The rows of each matrix lie in a flat space through zero, up to rounding. After each matrix: how many dimensions does the smallest such space have?

[[-76,-1,-56,-71,12,21,13,49,7,4,-22,-5,47,-8,-28,37,-16],
[-1,56,-22,3,-10,18,32,-2,-4,-76,-21,-17,-60,2,45,-75,12],
[-56,-22,28,-9,-30,-23,43,-23,-37,0,20,-27,50,29,-21,-1,32],
[-71,3,-9,35,27,14,-4,-38,-51,25,16,13,16,11,36,-56,35],
[12,-10,-30,27,-17,14,2,-70,5,23,-12,-7,-66,-31,-46,-4,43],
[21,18,-23,14,14,-40,12,-19,0,24,-8,33,10,-21,-26,-6,51],
[13,32,43,-4,2,12,36,22,11,-15,13,0,13,-4,-20,14,28],
[49,-2,-23,-38,-70,-19,22,19,30,-14,-36,-12,12,-13,18,-24,-16],
[7,-4,-37,-51,5,0,11,30,-25,-11,-8,-19,-3,-8,-9,-4,16],
[4,-76,0,25,23,24,-15,-14,-11,56,45,55,49,33,-41,-4,-15],
[-22,-21,20,16,-12,-8,13,-36,-8,45,6,22,43,-10,-10,-10,30],
[-5,-17,-27,13,-7,33,0,-12,-19,55,22,-8,7,1,-39,4,48],
[47,-60,50,16,-66,10,13,12,-3,49,43,7,86,44,8,-25,-9],
[-8,2,29,11,-31,-21,-4,-13,-8,33,-10,1,44,-12,57,-27,8],
[-28,45,-21,36,-46,-26,-20,18,-9,-41,-10,-39,8,57,110,-62,-39],
[37,-75,-1,-56,-4,-6,14,-24,-4,-4,-10,4,-25,-27,-62,21,-12],
[-16,12,32,35,43,51,28,-16,16,-15,30,48,-9,8,-39,-12,12]]
	11

[[-51,-15,29,32,4,7,31,26,-3,26,-7,-16,-24,13,-43,-8,1],
[-15,-1,23,-5,-41,38,-23,13,3,-67,10,-21,-8,-27,1,-3,18],
[29,23,-32,16,-19,-13,-21,-16,12,-39,-33,-16,36,-27,15,-26,1],
[32,-5,16,-15,3,-4,5,4,-25,32,15,51,12,-19,6,16,-18],
[4,-41,-19,3,-53,-22,36,-18,-35,17,2,-22,-38,-12,-4,0,16],
[7,38,-13,-4,-22,-64,-34,-16,5,-4,5,-40,-1,-28,11,13,-18],
[31,-23,-21,5,36,-34,-69,31,0,-39,-12,-20,-21,5,4,-10,-10],
[26,13,-16,4,-18,-16,31,-63,15,19,-29,14,49,-52,-17,10,-9],
[-3,3,12,-25,-35,5,0,15,-70,32,21,16,-18,38,-4,23,39],
[26,-67,-39,32,17,-4,-39,19,32,-53,-26,-24,-12,22,-10,25,5],
[-7,10,-33,15,2,5,-12,-29,21,-26,-69,29,5,-37,-11,-10,45],
[-16,-21,-16,51,-22,-40,-20,14,16,-24,29,-24,-1,-33,-6,-17,3],
[-24,-8,36,12,-38,-1,-21,49,-18,-12,5,-1,-84,-7,-53,4,-37],
[13,-27,-27,-19,-12,-28,5,-52,38,22,-37,-33,-7,-92,0,0,8],
[-43,1,15,6,-4,11,4,-17,-4,-10,-11,-6,-53,0,-84,-23,-1],
[-8,-3,-26,16,0,13,-10,10,23,25,-10,-17,4,0,-23,-48,8],
[1,18,1,-18,16,-18,-10,-9,39,5,45,3,-37,8,-1,8,-71]]
	14

[[42,48,21,0,-5,3,14,-11,20,25,31,45,12,3,-26,13,-2],
[48,63,27,-8,-6,2,4,-17,14,29,28,56,8,3,-28,38,7],
[21,27,12,-2,-3,1,4,-7,8,13,14,24,4,1,-13,14,2],
[0,-8,-2,8,0,1,13,4,10,0,8,-4,6,1,-3,-23,-9],
[-5,-6,-3,0,1,0,-1,2,-2,-3,-4,-6,-1,0,3,-3,0],
[3,2,1,1,0,0,3,0,3,2,4,2,2,0,-2,-3,-2],
[14,4,4,13,-1,3,26,3,22,9,24,9,14,2,-13,-32,-16],
[-11,-17,-7,4,2,0,3,5,0,-7,-4,-14,0,0,6,-16,-4],
[20,14,8,10,-2,3,22,0,21,12,25,17,13,3,-16,-21,-12],
[25,29,13,0,-3,2,9,-7,12,15,19,27,7,2,-16,8,-1],
[31,28,14,8,-4,4,24,-4,25,19,32,30,15,3,-22,-14,-11],
[45,56,24,-4,-6,2,9,-14,17,27,30,51,10,3,-27,26,2],
[12,8,4,6,-1,2,14,0,13,7,15,10,8,2,-10,-14,-8],
[3,3,1,1,0,0,2,0,3,2,3,3,2,0,-2,-1,-1],
[-26,-28,-13,-3,3,-2,-13,6,-16,-16,-22,-27,-10,-2,17,-1,4],
[13,38,14,-23,-3,-3,-32,-16,-21,8,-14,26,-14,-1,-1,71,26],
[-2,7,2,-9,0,-2,-16,-4,-12,-1,-11,2,-8,-1,4,26,11]]
	2

[[-2,-1,11,14,-40,-56,-22,-22,-14,-17,-22,5,21,18,15,-2,0],
[-1,-48,-11,-43,25,-34,16,1,2,17,-6,27,-30,-19,-14,-19,30],
[11,-11,-55,20,-26,7,13,-6,-27,-23,-39,-11,7,16,7,7,-8],
[14,-43,20,-41,-1,-15,7,-13,-22,-17,1,-25,-4,15,5,-15,40],
[-40,25,-26,-1,1,31,8,-11,4,33,10,-21,6,12,-17,-8,-7],
[-56,-34,7,-15,31,-40,0,16,14,24,32,11,17,-9,14,-24,11],
[-22,16,13,7,8,0,-37,17,2,1,-17,-40,-3,-21,-10,-19,23],
[-22,1,-6,-13,-11,16,17,-53,22,12,-29,-6,1,22,25,21,-23],
[-14,2,-27,-22,4,14,2,22,-41,17,-10,-11,-6,11,20,-4,-7],
[-17,17,-23,-17,33,24,1,12,17,-13,25,-3,-5,31,20,-8,23],
[-22,-6,-39,1,10,32,-17,-29,-10,25,-4,5,-10,-4,-20,12,3],
[5,27,-11,-25,-21,11,-40,-6,-11,-3,5,-64,16,21,25,0,3],
[21,-30,7,-4,6,17,-3,1,-6,-5,-10,16,-24,3,1,-7,-12],
[18,-19,16,15,12,-9,-21,22,11,31,-4,21,3,-82,-10,24,-11],
[15,-14,7,5,-17,14,-10,25,20,20,-20,25,1,-10,-21,-14,8],
[-2,-19,7,-15,-8,-24,-19,21,-4,-8,12,0,-7,24,-14,-11,-13],
[0,30,-8,40,-7,11,23,-23,-7,23,3,3,-12,-11,8,-13,-73]]
	15

[[16,1,-26,34,-17,23,62,-44,24,-7,42,-29,31,60,-25,-3,2],
[1,20,-2,-13,-12,8,26,30,10,-16,-3,15,-2,-19,-13,71,-13],
[-26,-2,84,-4,-5,-2,18,26,-15,-2,28,-32,1,-7,9,64,-6],
[34,-13,-4,20,-15,-27,34,-15,10,12,-10,16,19,-23,-65,35,-14],
[-17,-12,-5,-15,-9,14,-3,1,-26,10,3,40,-7,-25,6,-16,0],
[23,8,-2,-27,14,-18,-19,31,-18,22,-2,-25,-32,-34,-1,18,13],
[62,26,18,34,-3,-19,-60,56,17,35,-33,-15,-16,-44,13,20,-6],
[-44,30,26,-15,1,31,56,-31,-14,22,23,22,0,22,-30,-1,-11],
[24,10,-15,10,-26,-18,17,-14,7,15,-25,-26,7,-5,-32,-15,10],
[-7,-16,-2,12,10,22,35,22,15,-42,29,22,15,20,35,-1,-7],
[42,-3,28,-10,3,-2,-33,23,-25,29,-45,19,-12,-74,-35,39,-15],
[-29,15,-32,16,40,-25,-15,22,-26,22,19,-29,5,-3,-3,-16,40],
[31,-2,1,19,-7,-32,-16,0,7,15,-12,5,0,-26,-14,10,-1],
[60,-19,-7,-23,-25,-34,-44,22,-5,20,-74,-3,-26,-9,27,-31,-28],
[-25,-13,9,-65,6,-1,13,-30,-32,35,-35,-3,-14,27,-49,50,-11],
[-3,71,64,35,-16,18,20,-1,-15,-1,39,-16,10,-31,50,77,41],
[2,-13,-6,-14,0,13,-6,-11,10,-7,-15,40,-1,-28,-11,41,18]]
	15

[[-23,-21,3,8,25,30,26,-24,-25,33,24,45,-7,13,25,-16,-14],
[-21,-101,4,-13,48,-58,15,26,2,-19,-43,0,-10,-31,-53,-49,-2],
[3,4,29,16,27,-15,-14,-5,26,20,-4,10,-4,8,5,-7,-9],
[8,-13,16,38,2,31,22,-22,21,-30,-13,19,-27,-31,-33,-5,45],
[25,48,27,2,-18,25,8,27,-22,20,-4,-21,-4,48,0,21,-1],
[30,-58,-15,31,25,-5,22,7,21,-36,-20,22,-19,-2,-26,-11,17],
[26,15,-14,22,8,22,37,-44,-49,0,20,46,-20,-12,-45,18,-5],
[-24,26,-5,-22,27,7,-44,-15,29,-12,27,0,32,-14,59,-2,-18],
[-25,2,26,21,-22,21,-49,29,-26,-24,31,5,-10,-20,5,2,-24],
[33,-19,20,-30,20,-36,0,-12,-24,-11,2,-21,10,-16,9,43,-45],
[24,-43,-4,-13,-4,-20,20,27,31,2,-90,-5,-1,15,-8,-11,38],
[45,0,10,19,-21,22,46,0,5,-21,-5,26,-37,19,-57,20,37],
[-7,-10,-4,-27,-4,-19,-20,32,-10,10,-1,-37,16,3,-8,0,8],
[13,-31,8,-31,48,-2,-12,-14,-20,-16,15,19,3,-41,-29,14,0],
[25,-53,5,-33,0,-26,-45,59,5,9,-8,-57,-8,-29,-41,2,22],
[-16,-49,-7,-5,21,-11,18,-2,2,43,-11,20,0,14,2,-24,15],
[-14,-2,-9,45,-1,17,-5,-18,-24,-45,38,37,8,0,22,15,-25]]
	14

[[-5,-2,-18,-4,13,1,-4,-33,28,-47,-10,40,9,-7,12,-11,-3],
[-2,-4,1,3,47,-26,11,18,35,-1,9,41,4,-37,45,-4,-71],
[-18,1,-81,-55,14,-47,43,-38,17,-55,-14,37,-10,-15,51,7,35],
[-4,3,-55,-83,-22,-22,-33,11,-19,-15,-54,34,18,-23,27,31,27],
[13,47,14,-22,47,-37,23,-54,70,3,3,19,34,-59,61,26,-13],
[1,-26,-47,-22,-37,-52,27,10,-24,63,8,15,1,-1,-23,45,5],
[-4,11,43,-33,23,27,-61,37,21,-43,-45,23,-4,-12,52,-25,-7],
[-33,18,-38,11,-54,10,37,-80,8,39,58,-34,-5,64,-65,-12,59],
[28,35,17,-19,70,-24,21,8,14,-46,-29,-16,10,-71,86,17,-10],
[-47,-1,-55,-15,3,63,-43,39,-46,-71,-6,-7,-22,39,-1,-71,-29],
[-10,9,-14,-54,3,8,-45,58,-29,-6,-36,1,0,-15,35,-2,-17],
[40,41,37,34,19,15,23,-34,-16,-7,1,-74,23,-28,-8,22,30],
[9,4,-10,18,34,1,-4,-5,10,-22,0,23,26,-36,9,0,-59],
[-7,-37,-15,-23,-59,-1,-12,64,-71,39,-15,-28,-36,44,-35,11,45],
[12,45,51,27,61,-23,52,-65,86,-1,35,-8,9,-35,53,-1,-6],
[-11,-4,7,31,26,45,-25,-12,17,-71,-2,22,0,11,-1,-49,-29],
[-3,-71,35,27,-13,5,-7,59,-10,-29,-17,30,-59,45,-6,-29,16]]
	8

[[-37,28,5,16,12,26,-7,-19,-10,-43,16,-14,5,-7,19,-18,-8],
[28,-65,-1,22,15,-13,-33,5,-6,11,24,10,9,38,-10,21,16],
[5,-1,-4,3,31,-1,26,-6,-9,11,-34,-24,13,-13,32,-6,-3],
[16,22,3,92,36,-24,28,-5,-12,19,32,-23,-25,-15,15,27,13],
[12,15,31,36,2,-27,-5,-9,-7,-33,-15,-11,-2,20,-4,18,-36],
[26,-13,-1,-24,-27,-77,11,-24,-6,12,-2,1,24,-7,-34,8,33],
[-7,-33,26,28,-5,11,-33,10,-6,14,1,1,1,25,-20,14,8],
[-19,5,-6,-5,-9,-24,10,-26,1,58,-22,-3,-13,-13,1,-36,13],
[-10,-6,-9,-12,-7,-6,-6,1,-76,31,-34,-14,-4,-8,-9,-8,1],
[-43,11,11,19,-33,12,14,58,31,-23,53,-9,-20,-35,-46,7,-65],
[16,24,-34,32,-15,-2,1,-22,-34,53,17,21,-30,-39,42,-51,-37],
[-14,10,-24,-23,-11,1,1,-3,-14,-9,21,-20,-39,4,32,-13,-27],
[5,9,13,-25,-2,24,1,-13,-4,-20,-30,-39,-49,-38,-24,-18,11],
[-7,38,-13,-15,20,-7,25,-13,-8,-35,-39,4,-38,6,27,-40,4],
[19,-10,32,15,-4,-34,-20,1,-9,-46,42,32,-24,27,24,-19,15],
[-18,21,-6,27,18,8,14,-36,-8,7,-51,-13,-18,-40,-19,-56,9],
[-8,16,-3,13,-36,33,8,13,1,-65,-37,-27,11,4,15,9,17]]
	15

[[47,-11,-17,-16,41,1,-25,11,-7,-13,13,-39,14,-20,-15,-43,8],
[-11,-12,2,-1,6,-5,-10,-20,11,3,-3,6,5,10,3,3,1],
[-17,2,2,5,-11,-4,4,-7,-5,3,1,10,-1,12,8,8,-6],
[-16,-1,5,24,-6,-20,-13,-4,-4,13,-8,22,-8,4,-3,-17,-8],
[41,6,-11,-6,6,10,-4,23,12,4,5,-13,-8,-15,6,-16,4],
[1,-5,-4,-20,10,11,12,-6,-11,-16,4,-17,12,5,-1,13,3],
[-25,-10,4,-13,-4,12,40,-22,-41,-16,-24,6,16,20,-4,37,-9],
[11,-20,-7,-4,23,-6,-22,-18,19,6,-5,0,3,5,4,-17,2],
[-7,11,-5,-4,12,-11,-41,19,88,8,54,-9,-37,-5,32,-18,15],
[-13,3,3,13,4,-16,-16,6,8,4,9,6,-12,-3,-3,-19,-1],
[13,-3,1,-8,5,4,-24,-5,54,9,12,-4,-6,-7,11,2,15],
[-39,6,10,22,-13,-17,6,0,-9,6,-4,24,-15,10,0,1,-11],
[14,5,-1,-8,-8,12,16,3,-37,-12,-6,-15,22,-5,-13,10,0],
[-20,10,12,4,-15,5,20,5,-5,-3,-7,10,-5,-4,-8,23,1],
[-15,3,8,-3,6,-1,-4,4,32,-3,11,0,-13,-8,-1,8,10],
[-43,3,8,-17,-16,13,37,-17,-18,-19,2,1,10,23,8,51,-3],
[8,1,-6,-8,4,3,-9,2,15,-1,15,-11,0,1,10,-3,4]]
	7

[[6,10,-1,-15,-46,-6,-63,-41,-35,17,-26,-35,-56,-13,-19,22,-10],
[10,-28,-11,-5,22,7,-30,19,19,-16,41,-11,13,-2,9,-6,-15],
[-1,-11,-61,28,39,-57,12,-33,27,-1,33,7,-8,-5,7,-50,25],
[-15,-5,28,-1,-5,-2,-22,9,-5,-2,17,-12,-5,-33,1,3,0],
[-46,22,39,-5,55,-2,2,-35,28,-38,31,6,14,-2,-3,-56,16],
[-6,7,-57,-2,-2,-48,-15,-33,-28,36,-6,-21,0,13,-15,2,13],
[-63,-30,12,-22,2,-15,81,-9,-23,-17,-21,70,-16,-97,34,32,-23],
[-41,19,-33,9,-35,-33,-9,23,-3,57,0,-16,49,36,-68,0,-5],
[-35,19,27,-5,28,-28,-23,-3,-39,20,18,-33,17,-23,23,0,17],
[17,-16,-1,-2,-38,36,-17,57,20,-33,-2,-7,-26,22,-45,47,-12],
[-26,41,33,17,31,-6,-21,0,18,-2,18,-37,15,17,14,-65,31],
[-35,-11,7,-12,6,-21,70,-16,-33,-7,-37,55,-30,-73,10,27,17],
[-56,13,-8,-5,14,0,-16,49,17,-26,15,-30,3,22,-4,-7,-8],
[-13,-2,-5,-33,-2,13,-97,36,-23,22,17,-73,22,7,-21,-5,-4],
[-19,9,7,1,-3,-15,34,-68,23,-45,14,10,-4,-21,8,-38,27],
[22,-6,-50,3,-56,2,32,0,0,47,-65,27,-7,-5,-38,-19,10],
[-10,-15,25,0,16,13,-23,-5,17,-12,31,17,-8,-4,27,10,-66]]
	12
